The groups are shells around one centre, one inside the other: the same stretched ball of 6 dimensions in 9 sizes.
Some rows, each with its group after it:
-12	-35	-28	53	-8	41	12	16	45	23	27	-31	17 : zasas
11	-15	-4	28	-17	23	-3	-7	30	15	5	13	-15 : daref
-2	-14	-13	58	-32	15	-3	23	28	13	-4	11	21 : Narod
-6	-20	-8	27	5	16	18	-12	6	2	5	-28	12 : Narod
-3	-5	-16	-15	13	36	18	-31	-1	5	3	-35	-4 : segu
3	-46	-22	36	-13	36	-17	-39	33	27	0	-12	-29 : Beno
-4	-66	-24	63	-4	39	2	-13	58	29	32	-25	-15 : zasas
-2	-7	-15	36	-30	6	11	26	-2	-4	-19	16	38 : rifav
0	-5	10	51	-23	-22	5	6	-16	-14	-30	15	31 : mef
3	24	10	-5	-9	-15	19	-7	-46	-27	-40	9	31 : segu
2	-41	-6	39	5	24	12	-16	35	13	24	-19	-13 : Narod
11	1	6	7	-15	-6	16	-1	-19	-17	-23	26	13 : kar
6	19	-5	-30	6	29	12	-30	-10	1	-9	-15	-9 : daref
9	18	-24	-7	-36	37	-10	2	7	14	-25	25	2 : Narod
13	45	8	-39	-10	-1	29	7	-42	-28	-31	27	25 : Beno
4	14	-25	33	-42	54	-22	27	60	42	10	15	-3 : zasas
-9	-27	-21	49	-11	32	2	1	33	21	12	-26	10 : kar
-1	8	-10	-14	6	32	12	-26	-2	5	-3	-26	-3 : daref
2	37	-16	-9	-22	37	6	19	9	11	-8	4	18 : kar
7	-49	-4	50	-17	-4	5	-14	6	-4	-12	17	0 : Beno
2	28	-9	18	-25	31	2	27	26	17	3	6	16 : Narod
6	13	7	-3	-13	-13	7	-23	-44	-22	-46	14	16 : Narod
-11	-77	-9	109	-8	9	1	-1	54	21	28	-27	5 : mef
-6	-45	-17	85	-24	25	-12	8	55	29	16	-9	3 : Votav
11	14	21	-6	1	-22	40	6	-38	-36	-19	20	28 : mef
-7	-54	-30	63	-2	63	-3	-2	87	48	54	-39	-22 : mef
0	-35	13	30	12	-23	36	-17	-27	-30	-9	-10	22 : Beno
0	-8	-21	42	-32	34	-19	1	35	28	-6	3	0 : kar
-4	26	-34	22	-43	54	-17	31	38	35	-5	5	18 : zasas
12	-6	4	41	-22	17	-1	14	41	15	13	22	-7 : rifav
6	37	-12	-13	-30	17	14	27	-16	-8	-27	29	33 : segu
4	9	-8	-26	5	24	15	-31	-18	-4	-14	-14	-3 : kar
9	14	2	7	-29	-5	-15	-26	-30	-8	-53	26	5 : Beno
0	-11	-35	39	-49	40	-24	12	30	29	-20	20	8 : rifav
-8	-10	-16	59	-24	26	2	29	39	20	12	-8	24 : Votav
16	13	14	-12	-11	-7	-5	-45	-33	-14	-43	20	-14 : segu
13	11	11	-10	-10	-12	19	-12	-36	-26	-33	26	12 : kar
-3	-33	-21	40	0	52	7	0	63	33	42	-29	-14 : zasas
10	7	2	-8	-14	-1	-8	-44	-33	-10	-46	13	-7 : Votav
15	-24	21	15	10	-11	21	-31	-6	-16	-1	7	-16 : rifav
-2	-1	-16	30	-23	31	-17	-11	21	22	-12	-7	-1 : daref
1	54	-35	-30	-32	67	-5	23	21	28	-7	4	12 : Beno
6	-47	10	33	8	-12	15	-41	-9	-14	-8	-6	-10 : daref
-8	-52	-18	75	-24	6	-2	0	18	8	-9	-4	20 : rifav
13	-2	-7	-13	-16	9	6	-23	-22	-10	-32	23	-2 : Votav
5	-10	-11	-5	-13	7	6	-30	-30	-12	-37	8	6 : daref
-7	-16	-21	4	10	43	19	-16	18	13	17	-39	1 : segu
9	-8	16	24	2	2	6	-23	11	0	3	-2	-14 : segu
-1	19	-38	1	-39	52	-11	16	16	24	-19	9	16 : zasas
-13	-48	-39	37	-10	44	-4	-24	24	24	1	-35	1 : mef
13	-19	17	16	-7	-25	9	-35	-33	-24	-35	22	-2 : Votav
6	2	-12	-8	0	37	26	9	21	6	20	-4	2 : rifav
10	7	-23	15	-37	46	-17	9	39	29	-4	23	-10 : Votav
19	12	35	-13	6	-33	15	-46	-50	-35	-40	20	-8 : mef

New rows. What belongs after each?
9	-15	-25	27	-36	41	-20	-3	39	29	-6	21	-15 : Beno
5	-33	-13	28	-6	30	3	-18	31	16	11	-6	-16 : kar
-1	-6	-1	57	-29	3	-15	0	13	10	-19	6	13 : mef
2	-44	-10	51	-6	25	0	-15	41	20	18	-12	-15 : kar
-6	-44	-20	64	-8	38	10	16	61	27	38	-21	3 : daref
-1	9	-16	35	-32	26	6	39	26	12	0	13	30 : daref
1	15	-15	34	-31	34	6	46	40	19	13	13	24 : Votav
-2	-23	-36	55	-48	40	-22	17	41	31	-10	15	11 : rifav
0	24	6	24	-22	-8	11	18	-16	-12	-26	13	37 : rifav
-3	-13	-24	8	0	57	-12	-38	37	35	12	-37	-28 : mef
19	54	6	-47	-30	-6	5	-10	-59	-27	-65	50	16 : rifav
7	-31	19	36	13	-8	15	-32	6	-7	7	-12	-13 : segu
-2	-35	-15	38	-17	5	9	-8	-6	-5	-19	2	18 : zasas
7	22	-18	-25	-26	22	-7	-22	-29	-2	-47	16	6 : Votav
12	2	-5	-20	-19	-5	11	-24	-49	-25	-52	30	12 : mef
-4	-59	-28	76	-18	44	-5	8	71	37	33	-14	-8 : zasas
0	-42	-23	26	1	47	-2	-31	42	28	21	-27	-27 : zasas
1	-14	-27	36	-22	59	-10	11	67	41	28	-7	-14 : daref
-12	-40	-44	34	-11	59	-1	-8	43	33	17	-35	0 : Beno
6	42	-17	-11	-40	24	0	25	-11	1	-34	31	29 : zasas
-4	-30	-10	52	-19	3	5	0	6	1	-13	-1	20 : Narod
8	21	-12	42	-55	22	-18	40	31	20	-16	42	19 : mef
0	-15	-22	56	-25	55	-6	30	80	43	40	-4	-5 : segu
5	30	-20	10	-34	48	-8	27	37	28	3	14	7 : kar
14	-22	6	23	-6	8	10	-14	16	0	4	14	-14 : segu
5	33	-1	-10	-18	6	21	19	-22	-14	-23	17	32 : Votav
2	48	-14	-21	-22	31	6	14	-9	4	-21	6	24 : Votav
10	42	-21	-24	-37	36	-3	16	-3	8	-28	30	14 : daref
5	26	2	-4	-4	18	24	15	4	-3	4	1	16 : Votav
-5	10	-32	19	-25	56	2	30	43	30	15	-8	16 : Narod
-1	5	-5	4	3	23	17	-7	5	3	4	-19	8 : kar
1	34	-29	18	-53	38	-15	39	19	22	-23	28	30 : rifav
11	8	4	-36	5	3	13	-50	-43	-19	-36	2	-10 : daref
5	-20	9	6	8	-12	15	-47	-34	-20	-27	-8	-1 : kar
13	7	14	-12	-5	-16	27	-11	-40	-31	-30	24	15 : Votav
6	-41	-14	17	-7	18	2	-36	3	3	-12	0	-15 : zasas
14	22	-2	-25	-9	22	23	7	-3	-6	-3	19	4 : Beno
-4	-60	0	82	-4	-1	16	4	33	4	20	-12	11 : zasas
4	-12	19	36	-2	-21	14	-16	-16	-18	-17	2	12 : daref
-3	-68	-13	39	13	19	6	-54	14	8	7	-36	-21 : Beno
4	-18	-12	4	-1	24	24	-5	7	-1	6	-5	4 : Votav
1	-16	-2	13	-10	-14	15	-22	-41	-24	-40	6	23 : segu
2	-11	2	5	-4	-12	5	-43	-44	-20	-44	-3	8 : zasas
-4	-61	1	57	14	0	20	-28	14	-2	15	-30	-1 : Votav
-2	-67	1	93	-12	-11	11	3	28	1	10	-1	13 : rifav
9	-8	-6	-9	6	32	14	-25	14	7	10	-10	-20 : zasas
-7	-15	-8	21	15	33	21	-11	28	13	29	-42	0 : rifav
-14	-15	-46	31	-22	59	-4	11	37	33	8	-29	17 : mef
-2	2	-40	7	-29	64	-21	-9	34	38	-6	-10	-8 : Votav
7	-6	-10	-26	-1	12	11	-43	-35	-13	-33	-1	-4 : Votav
-8	-19	-30	48	-16	56	6	29	66	37	38	-23	9 : Votav
3	-1	-11	33	-20	31	9	29	40	17	18	6	11 : kar
-2	-21	-32	40	-18	67	-7	13	77	47	39	-17	-15 : zasas
3	10	-5	-19	0	11	20	-18	-29	-14	-23	-6	14 : kar
12	-8	6	-16	9	6	16	-44	-20	-12	-14	-2	-17 : daref
14	8	2	23	-36	0	-5	8	-1	-3	-29	42	9 : zasas
-7	-33	4	61	-3	-12	23	7	1	-11	1	-14	31 : rifav
